The rows are grouped in 4 ways, from coarse to fine. Each group lies inside one group of the grouping before and may be the whole of it. The rows also spread widely along 16 directions, which tell nothing about the answers.
(in the rows, 128 means zero)
Some rows, each with its group in each grouping after it:
[ 60  87 147 118 163 134 126 115 109 138  63 147 109 135  72 151 103 142
 151  75  92 145 144 127 111 122 154 108 134 139 165 142 130 110 117 123] | j_462 vib zevu j_288
[181 116 168 148  54  93 118 142 181 128 137  89 123 140 132 125 129 150
 101 139 157  84  94 152 101 137 137  71 175 116 100  85  93 117 103 123] | j_474 nese Duru j_911
[181  83  86  93 166  66 149 170 135 113 139 106 120 170 106 162 101 140
 139  97 110  80 146 143  86 160  92 104 184 111 117 162 118 126  92 128] | j_474 siv gibot j_443
[132  94 101 149 124 112 150  70 133 122 112 157 119 144 107 141  61 181
  93 155  99 150 200 145 109 197 137 129 115 108 170 136 112  99 151  98] | j_462 rep Ranef j_399
[142 106 119 182 123 128 169 105 153 110 119 117  74 168 120  82 121 182
  89  91 170  99 160 141 129 154  81  32 117 106  53  80 142 137 133 137] | j_474 nese vaten j_347
[128 151 121 121  68 121 119 119 123 116 162 143  95 117 107 121 112 121
 102 149 149 159 125 111 118 163 135 125 169 125 192 104 120 124 119 130] | j_474 siv gibot j_846
[131 121 175 113  89 145  76 142 152  96 146  94 143 150  91 142 165 117
 130  83 138 144 121  96 135  82  72  98 151  99 138 134 122 189 101 139] | j_474 Tuf Vaz j_272
[126 114 121 142 103 115 109  94 112 161  87 148  90 117  89 206  89 140
 122 124 113 140 131 123  66 165 225 123 138 137 123 142 155 121 143  99] | j_462 zezar Zod j_257
[113 124 134 137 100 102 170  99 202 141  93 119  96 171 142 123 118 170
  91 161 117  59 157 177 101 150 193 145 149  92 179 117  93  47 149 125] | j_462 vib fufon j_448
[142 125 136 102 175  83 149 108 127 139 133 105 109 166 103 149  58 173
 135 130 125 105 130 130  90 160 157 121 219 142 182 118 109  50 128 122] | j_474 siv Minid j_453
[115 151  82 132 168 121 132 116 143 170 114  97  91 135 132 169 113 160
 184 172 108  95 122 164 137 186 134 143 207 129 127 125 125  37 141 143] | j_474 nese ruto j_735
[155 169 104  91  82  96  82 158 134 135 164 123 161 104 122 132 147  90
 137 162 140 148 124 120 117 145 105 164 178  80 180 120 125 132  78 158] | j_474 siv Viso j_698
[133 126 103 115 136 155  79 133 127 137 130 136 145 131  93 149 147 139
 155 127 122 153 167 111 137 152  85 123 134  60  94 149 170 166 101 157] | j_474 Tuf Vaz j_69
[127 115  68 150  95 115 167 133 155 116 148 129  76 171 135 119 143 131
 128 128 135 109 138 120 152 169 118 127  75 147 167 159  61 142 166  63] | j_462 vib zevu j_755
[ 74 164 111 144 124 115 165  96 144 145 115 134  59 176 106 101 131 141
 117  97 171 121 159 100 125 131 141 110 131 114 182  98 136 105 151 123] | j_474 nese vaten j_347
[ 83 133 123 128  49 129 172 142 160  89 110 169  71 125 126 115 188 101
  73 117 133 109 164 135 124 106 147 123 106 100 156 126 125 164 135 121] | j_462 vib zevu j_288
[ 60 143 156 148 175 129 169  99 119 106 107 135 136 125 139  56 111 150
 121 104 129 161 170 134 152  80  79 114 121 118 155  66 169 101 144 146] | j_474 nese ruto j_735
[ 99 158 166  68 147 136 146 167 105  93 158 131 109  90 121 102 122 116
 120 137 124 126  83 137 118  84 182 138 223 147 158  90 174  80 125 182] | j_462 zezar Zod j_257
[121  80  64 148 117  68 173 151 160 156 109 143  81 173 121  64  97 156
 118 110 155  83 145 161  89 186 144  88 101 103 141  92 127  86 115 127] | j_474 Tuf Vaz j_69
[144  65 122 131 102 121 107 160 144 111 139 103  96 168  84  96 108 141
 114  75 141 110  95 135 106 155 103  59 148 119 132 118 123 139  92 154] | j_474 siv gibot j_846
[118 128 116 115 142 114  92 129 122 145 138 117 129 143  80 157 123 137
 191 114 129 170 133  88 142 154 101 114 144 132 162 143  92 145 118  90] | j_462 vib zevu j_288
[157 115 140 161 102 155  91 129 165 145 114  76 155 131 170 110 140 136
 123 139 122  88  74 171 134 119 141 136 105 118  96 123 123  99 131 150] | j_474 Tuf Vaz j_272
[130 129 137 115 143 144 119 131 144 143  87 100 103 158 123 207 163 118
 135  93 104  70 108 124 100  89 204 148 133 127  99 195 142 136 153 112] | j_462 vib zevu j_755
[ 95 109 185 136 132 118 109 168 184 175  91 103 165 156 126  74 156 148
 165  97 143  89  99 134 124  66 183 110  91  96 112  92 137 114 124 125] | j_462 zezar Zod j_257
[138 164 110 155 110 135  60  72 162 189 107  77 106 165 101 201 128 151
 161 137 138 124 123 115 117 174 141 136 169  93 140 142 121  99 135 131] | j_474 nese vaten j_347
[100  90 151  84 140 120 140 142 143 131 118 164 137 151  85 110  97 175
 131 145 105 116 174 138 117 152 146 124 171  80 179 125 124  86  99 144] | j_474 Tuf Vaz j_272
[105 154 163 127 101 105 133 145 138 144 117 130 134  67 144 157 144 124
 179 181 116 140 109 146 143 126 153 131 172 164 127  90  85  98 130  89] | j_462 vib fufon j_448
[102  61 123 122 205 125 142 134 115 152 117 150 167 163 110 101  59 186
 181 135  78 140 160 130 153 163 121 137  99 128 167 151 114  86 141  87] | j_474 nese Duru j_911
[132 156  88 122  27 119 136 153 174 120 130 119  67 149 125 139 196  84
  92 121 159  76 116 128 126 144 125 127 149 100 170 142  82 142 100 143] | j_474 nese ruto j_735
[195 159 152 126  94 134 104 144 164 105 145  72 147 136 142 117 182 119
  91  99 172  86  96 126 120  86 109  94 149  93  61 113 129 162  95 172] | j_462 zezar Zod j_257
[168 115 138  85 196  84 201 140 120  85 127 114 148 166 142 127 108 143
  97  80 123  73 160 130 105  91  95 118 162 135 134 151 101 114 104 125] | j_474 Tuf Vaz j_272
[ 70 128 166 142  38 121 140 126 175  64 122 114  74 136 110 130 168  97
  82  84 128 136 130 134 118  68 108 105 148 129 192 100 117 161 140 132] | j_462 zezar Zod j_257
[121 127 126 123 162 171 143  91 123 137 109 155 145 122 126 131 104 185
 126 179  99 123 179 150 155 177 126 143 151  95 122 134 124  73 125 151] | j_474 Tuf Vaz j_69
[158 172 147 102 177 110 143 105 141 138 116  91 164 157 142 137 124 150
 119 127 135  81 143 131 120 111 122 150 187 104 153 131 100  72 103 154] | j_474 siv Viso j_698
[157 123 101 116 101 129 188 147 103  60 182 161 117 111 170  90 113 108
  65 156 115 130 138 133 141 137 118 160 107 150 170 144 117 142 153 106] | j_474 siv Minid j_453

New rows. What belongs after each?
[139 123 124  81 135 140 137 111 136 111 132 129 120 188  73 165 125 145
 109 100 121 109 167  87 135 148 126 136 150 112 206 197  55 132 112 113] | j_462 rep Ranef j_399
[219 119 120 108  92 104 115 147 133 102 197 101 142 150 116  78 104 144
  96 128 174 126  91 109 128 175 102  85 148 130 153 118  56 136  87 122] | j_462 vib zevu j_288
[102 131 180 106  94 108 156 157 143  86 133 134 118 131 107 134 162 110
 119  88 137 129 136  99 128  64 124 102 144 143 157 118  99 174 123  95] | j_462 zezar Zod j_257
[115 152 121 112 112 112 187 184 149  89 159 152 121  89 183 117 179 115
 136 187 111 105 157 159 154  97 109 155 146 116  94 110 151 138 154 111] | j_474 Tuf Vaz j_272
[ 96 144  92 119 136 101 134 117 180 160 116 117  84 174 107 174 128 163
 165 165 108  94 175 147 117 170 137 150 196  73 164 134 139  70 146 130] | j_474 nese Duru j_911
[ 62 139 129  94 137 128 109 131 117 152 112 169 133 117  74 129 125 136
 171 138 116 171 177 108 142 149 113 138 170  83 193 115 141 111  95 148] | j_474 nese vaten j_347
[145 122 149  91 116 116 122 148 105 103 168 121 141 127 133  67  79 108
  76 116 134 134  75 127  94 107 174 152 156 136 218 111 151  95 115 161] | j_474 siv gibot j_846
[103 144  99 141 214 104 148  81 102 155 127 132 123 144 122 131  65 178
 174 139 122 166 176 117 125 158 117 136 143 131 144 106 164  79 167 102] | j_474 Tuf Vaz j_69
[160 140  98 143  81 144 126  87 113  89 139 107 105 125 142 150 123  92
  72 110 126 145 107 119 127 146 117 146 107 162 183 166  79 142 137 118] | j_462 vib fufon j_448
[163 120  69 150 133 114 137 141 127 155  99 123 160 113 191 138 134 103
 130 144  98  95 124 166 125 143 137 181  67 119 103 165 133 116 134 117] | j_474 nese vaten j_347
[137  97 154 147 107 102 104 106 137 148  83 107 121 170  99 121  96 132
  86  50 151 114 113 120  65 109 168  90 111 108 146 117 151 132 107 138] | j_474 nese vaten j_347
[124 145 120 120  99  85  86 125 119 138 102  99 129  90 133 169 112  79
 123 112 115 145  91 158  59 108 151 154 185 126 166 105 175  99 102 169] | j_474 Tuf Vaz j_69
[128 148 178 148 148 191 172  92 129  80 160 129 138 106 165  93 112 194
 106 200 111 133 149 152 200 134  90 117 167 141  97  91 116  84 168 131] | j_474 nese Duru j_911
[120 172 164 121  92 113 140 127 202 111 151  81 104 166 147 130 163 142
 113 154 138  79 130 144 132  89 128 140 203  88 163 101 127  94 154 140] | j_474 nese ruto j_735
[112 127 162  94 118 113 128 176 121  88 156 141 146 129  89 116 161 110
 148  89 141 158 153  82 149  84  55  92 151 115 144 120 114 200  91 114] | j_474 siv Viso j_698
[109 133 139 151 120 110 110 121 154 135 128  84 115 150 113 164 138 131
 178 103 129 143 112 107 139 111 111 114 132 157 147 125  91 141 154  79] | j_462 zezar Zod j_257
[151 174 129 118 102 121 130 131 131 108 156 121 120 112 124  90 148 123
  91 126 178 136 130 116 120 115 123 103 154 101 115  85 150 140 112 161] | j_462 rep Ranef j_399
[ 64 123 127 128 118 167 136 137 106 175  82 191 109 105 120 115 131 123
 139 145 113 124 127 122 132 137 231 162  81 128 151 137 156 105 147 114] | j_474 siv Minid j_453
[104 123 142  97 130 142 109 167 139  98 135 119 157 122 121 142 174 104
 162 117  93 141 132 121 161  85  87 151 131 114 150 162 114 165 121 122] | j_462 vib zevu j_755
[146 133 111 145 153 171 129  71 120 142 109 108 128 187 105  77 106 162
  90  80 169 112 132 101 153 168  99  97 102 115 162 137  78  95  96 161] | j_474 nese Duru j_911
[ 87 142 125 126 136 134 141 168 139 135 108 130 125 116 128  94 191 114
 172 104 145 119 124 122 167 101 101 105 106 128 104 110 106 145 109 124] | j_462 vib zevu j_288
[153  90 118 150 100 136 107 162 151 120 141  83 149 114 166 139 133 114
 153 150  85 113  65 167 155 131 126 151  97 171 127 156  77 121 155  92] | j_462 rep Ranef j_399
[131 125 114 122 164  38 113 110 149 120 154  97 134 161  93 147  76 165
 166 123 121 175 182 122  87 141  75 111 188  91 170  96 152 121 139 101] | j_462 vib zevu j_755
[ 84 117 147 125 157 164 119 136 105 131 139 163 157 122 114  67 113 150
 151 130 121 177 152 103 169 117 114 131  92 102 144 111 170 139 140 128] | j_474 nese vaten j_347
[126 115 142 127 206 100 185 176 144 125 134 111 159 135 165  99 137 162
 185 134 112  94 139 144 162  85 114 119 109 150  69 117 118 117 165  75] | j_462 rep Ranef j_399
[111 109 120 159 138 107 135 146 198 150 138  98 144 186 155  63 135 164
 157 132 131 100 136 141 145 108 136 142  63  89 140 109 134 112 178  96] | j_462 zezar Zod j_257
[148 162  98 106  87  92 117 152 109 116 128 127 113  87 148 170 147  58
  98 122 124 124 108 136  70 103 162 170 161 120 142 137 182 146 116 149] | j_474 siv Minid j_453
[ 45 177 144 156 145 147 164 108 110 104  92 140 112  51 130 156 177 122
 184 139 112 181 169 137 195 103  43 101 158 175  96  80 102 131 136 114] | j_462 rep Ranef j_399
[148 130 120  96 111 132 155 151 161  97 126 123 153 133 170 148 171 104
 102 150  87  77 144 152 142 105 136 193 116 103 160 189  87 127 131 122] | j_462 vib fufon j_448
[116  87 133 193  95 119 127 124 169 131 128 112 121 162 139  59 115 160
 123 111 145 134 131 142 141 131  99  83  61 110 116  82 134 141 157 101] | j_474 nese vaten j_347
[112 162 122 149  60 123 101 121 201 133 169  73  82 179 140 140 154 125
 135 160 137 106 100 130 136 127 142 162 156 110 202 124 110 108 182 109] | j_474 siv Viso j_698
[120 104 139 112 154 120 140 151  72  86 134 135  91 101 107 169  96 110
 126  88 100 152 111 123  93  97 137  99 176 168  94 132 203 157 140 124] | j_474 nese Duru j_911
[166 149 171 128  81 113 118 157 168  92 148  83 140 109 172 146 176 106
 107 138 126  99  92 150 113  60 142 132 152 119  82 116 145 159 146 119] | j_462 vib zevu j_288
[109 160 126 122  85 152  91  84 138 103 105 118 120 127 116 152 152  89
  73 103 117 152 147 122 105 100 134 169 128  80 193 151 158 145 124 172] | j_462 vib fufon j_448
[126  82 210 150 110 115 157 142 170 118 124 114 125 178 114  88 117 179
 116  97 148  89 122 121 131  95 140  55 120 141 117  95  82 135 138  79] | j_474 siv Viso j_698
[ 90 131 133 148 115 172 139  96 136 148  76 149 116 116 129 125 141 144
 122 141 117 119 142 141 152 146 166 134  95 125 135 133 101  98 135 127] | j_462 vib fufon j_448
[168 115 129 148  92 179  95  91 148 111 143  76 131 170 140 116 113 130
  72 112 124 112  76 128 140 132 155 153  84 143 186 173  79 114 156 128] | j_462 rep Ranef j_399
[127 105 161 125  83  53 109 154 198 121 173  96 129 171  95 101 108 168
 158 141 149 139 143 131 111 135  79  81 194  88 179  62 103 120 117 105] | j_474 Tuf Vaz j_69
[138 136 137  90 155  74 129 174 113 154 119 135 178 122 103  90 132 120
 163  95 164 130 136 102 120 116  95  94 152 106 135  94 109 130  48 137] | j_474 nese Duru j_911
[144 195 103 148 118 105 129  95 112 118 159 109 107 107 169 136 125  96
 107 137 151 166 119 108 103 101 159 164 113 140 137 110 185 143 185 104] | j_462 vib fufon j_448
[105 168 125 175  37 142 123  82 174 138 127 100  53 134 136 158 142 133
 111 167 143 117 105 144 140 165 147 128 168 144 176 100  83  85 164 116] | j_474 nese vaten j_347
[121 130  76 145 162 101 201 158 159 121 129 109  86 125 184 100 140 151
 153 167 113  67 124 197 149 153 117 126 147 148  89 103 111  61 159 122] | j_462 vib zevu j_288
[151  94 133 118 118  88 108 129 145  96 125  88 122 136 124 226 102 114
 120 116  62 122 124 157  69 101 152 156 172 133 144 175 155 138 161 102] | j_462 rep Ranef j_399
[ 96 174 131 122  78 164 137 101 106 151  93 160 104  97 123 122 143 104
  94 140 148 125 110 117 140 146 182 149 139 141 193 121  92  87 102 150] | j_474 nese ruto j_735
[130 133  98 174 151  75 148 126 139 153 137 112 102 151 139 106 113 155
 164 111 167 137 146 117 111 133 111  84 101 128  75  78 168 140 164  80] | j_474 Tuf Vaz j_69
[135 162 168 139 128 158 125 127 111 100 156 131 159 128 138  86 162 119
 111  97 164 160 143  71 163  63  91 111  77 115  98 115 153 206 141 110] | j_474 siv Viso j_698
[164 138 146 101 148  84  98 129 111 123 118 123 198 101 125 155 111 114
 121 110 115 157 152 122  78  90 130 147 145  89 118 125 174 152  96 141] | j_462 zezar Zod j_257
[136 108 109 141 184 138 133  76  86  99 115 130 168 118 144 153  75 134
 121 119  71 182 166 129 135 133  93 167  84 146 158 172 130 131 157 100] | j_462 vib fufon j_448
[108  96 168 137 107  89 120 145 158 133 118 121 142 145 108  90 107 150
 136 111 134 135 134 137 110 113 117  87 142 104 150  76 133 120 110 120] | j_474 nese Duru j_911
[ 85 144 116 188 191 107 125  89 119 148  48  74 154  87 178 185 126 112
 190 109  72 145 130 182 133  89  65 147 132 163  89 109 155  87 148 125] | j_474 nese Duru j_911
[ 91 101 122 133 149 195 126  71  95 101 118 157 134 139  92 120  84 161
 114 126  87 182 176 116 183 177  67 137 116 126 205 161  92 112 126 139] | j_474 nese vaten j_347
[182 166 117  99 115 123  95 112  82 119 165 104 148 108 114 155  99 102
 123 129 145 164  88  94 130 161  98 136 191 161 190 140  74 116  82 138] | j_474 nese Duru j_911
[129 145 133 154 128 120 197 104 109 115 126 185 102 105 152  72 102 165
  63 150 159 127 182 135 106 135 170  96 109 107  73  67 199 124 153 124] | j_474 siv gibot j_846
[ 79 176 141 102 110 135 174 124 110 116 110 144  54 112 108 117 143 106
  87 103 160 108 105 120 108 102 203 116 181 162 175  97 132  87 127 157] | j_462 rep Ranef j_399
[120 158 132 120  80 112  79 111 148 159 133 135 143 135  96 160 147 115
 155 139 144 171 152  77 125 136 147 152 114  92 188 140 103 163 126  84] | j_462 vib fufon j_448
[110 116 147 136 142 131 157 129 121  88 173 143 138 110 161  89  93 148
 132 171  96 172 138 134 156 111 133 154 101 151 156 112 146 125 197  77] | j_462 vib fufon j_448
[150 136 126  79 121 170 115 140 121 112 109 130 127 137 111 157 156 104
  76 107 113  77 127 131 108 118 157 154 168  82 135 185 147 128  83 198] | j_474 siv Viso j_698
[153 135 108  83 124 159  88 139  87  96 199 138 138 127 108 104 103 108
 107 133 125 182 102  86 132 137 150 168 123 119 195 165 158 155 140 137] | j_462 vib zevu j_755
[115 129 133 106 133 189 134 125 120 146  61 166 120 107 102 176 174 135
 125 127 109  89 155 130 142 147 172 124 128 102  76 178 110 130  92 151] | j_462 vib fufon j_448
[183 112 122 135 171  91 139 161 148 130 121  89 200 122 181 148 138 139
 171 148  93  91 138 165 146 119  62 136 130 119  62 144 101 124 113 103] | j_474 nese Duru j_911
[117 120  31 159 140 142 136 121 117 136 119 125  50 139 122 169 126 128
 150 126 109 119 137 146 129 192 111 121 127 131  90 157 169 123 157 130] | j_474 nese Duru j_911
[122 119  90 133 144 114 110  97 143 138 122  96 128 178 126  95  79 136
 103 110 117 122 128 149 100 149 128 164 131  94 222 132 143  68 129 169] | j_474 siv Viso j_698
[155 116  72 187 107 105 148 148 163 122 169  95  80 147 188 111 125 135
 130 156 127 101 106 162 122 139 137 129  89 131  68 114 187 135 211  86] | j_474 nese Duru j_911
[139 141 115  76 196 116 128  95 123 122 130 105 149 169 103 145  86 149
 127 117 106 125 158 119 115 144 120 167 184 102 215 166 105  72 111 155] | j_462 vib fufon j_448
[130 138 116 136  69 108  93 133 150 131 127  84  83 122 139 167 125  92
 110 127 116 111  69 163  78 122 173 150 184 129 160 120 168  98 142 156] | j_474 nese vaten j_347
[ 63 151 156 140 169 171  83 108 129 157  84 109 151 113 116 166 158 135
 201 119 100 160 141 122 161  90 100 142 137 111 107 127 163 125 137 140] | j_474 Tuf Vaz j_69
[101 119 147 142  89 133 126 176 178 151 121 127 149 135 137  68 187 134
 168 133 155 105 122 130 176 114  99 101  86 106 115  95  80 140 106 111] | j_474 Tuf Vaz j_272
[120 114  92 149  84 142 170 115 120 137 133 197  47 142 107  76  97 168
  63 149 163 116 161 125 102 193 210  90 100  92 110 100 191 121 156 127] | j_474 nese ruto j_735
[ 53 139 135 153 188 164 126  95  85 130  59 118 118 117 108 153 151 107
 168  39 120 167 142 104 151  73  71 104 102 161 109 130 151 152 124 137] | j_474 Tuf Vaz j_69
[ 68 148 176 121  86 157 108 111 146 123 123 157 126 113  82 123 142 154
 137 159 128 172 173 114 160 137 100 108 180  83 169  87 125 124 109 144] | j_474 nese Duru j_911
[ 70 123 121 136 191 175 144  83  91  92 107 142 109 139 101 127 114 146
 129  81 105 173 185 110 154 112  64 116 118 125 134 138 173 142 147 146] | j_474 Tuf Vaz j_272
[156  96 103 118 100  90 106 143 158 144  94 117 168 134 118 178 135 123
 146 132  93 104 153 155 115 172  83 138 148  95 156 165  60 123  65 125] | j_474 siv gibot j_846
[ 98 124 186 141  88  92  74 135 156 171  92 102 180 127 120 158 138 108
 182 113 115 153 105 110 124  81 138 143 116 130 186 118  91 139 119  74] | j_474 nese ruto j_735
[111 105 148 148 153 162 134  87  77 149  68 169 128 101  97 151  96 160
 129 107 122 152 154 116 125 151 152  87 107 149  83 127 134 127 114 115] | j_474 Tuf Vaz j_272
[143 135 165 185 148  77 133  80 159 139 116  68 151 166 162  90  89 162
 114  91 160 129 125 136  95  80 119 100 106 129 121  63 149 105 163 103] | j_474 Tuf Vaz j_69
[140 101 138 117 138 131 145  91 133 117 101 121 132 150 110 162  89 166
 109 129  99 106 153 148 125 168 111 121 172 135 173 151  58  76 102 131] | j_474 Tuf Vaz j_272
[179 131  69 127 114 110 161 142 142 127 148 109  84 179 152 103 135 110
  81  97 164  68 100 119  99 139 183 137  82 128 137 164 118 131 147 114] | j_462 vib fufon j_448
[ 99 118 124 146 129  99 170 119 136  83 128 122 109 116 130 137 125 134
 150 124 107 158 161 141 157 133  47 101 144 165 155 108  71 130 139  87] | j_462 vib fufon j_448
[177 132 128 108 122 160 120 155 105 105 132 126 168  77 170 155 145 103
 108 159  89 108 105 158 140 121 127 165 146 124  84 165 140 132 109 158] | j_474 nese vaten j_347
[ 76 114 173 124 106 101 136 171 186 142  90 103 101 178 126 119 169 112
 128  71 132  64 107 134  90  38 192 123 127  98 141 119 174 131 145 124] | j_474 nese Duru j_911
[115 118  85 109  57  88 115 173 189 162 129 119 104 149 105 152 159 115
 171 162 121  93 116 143 134 183 145 148 150 118 211 148  31  98 107  97] | j_462 rep Ranef j_399
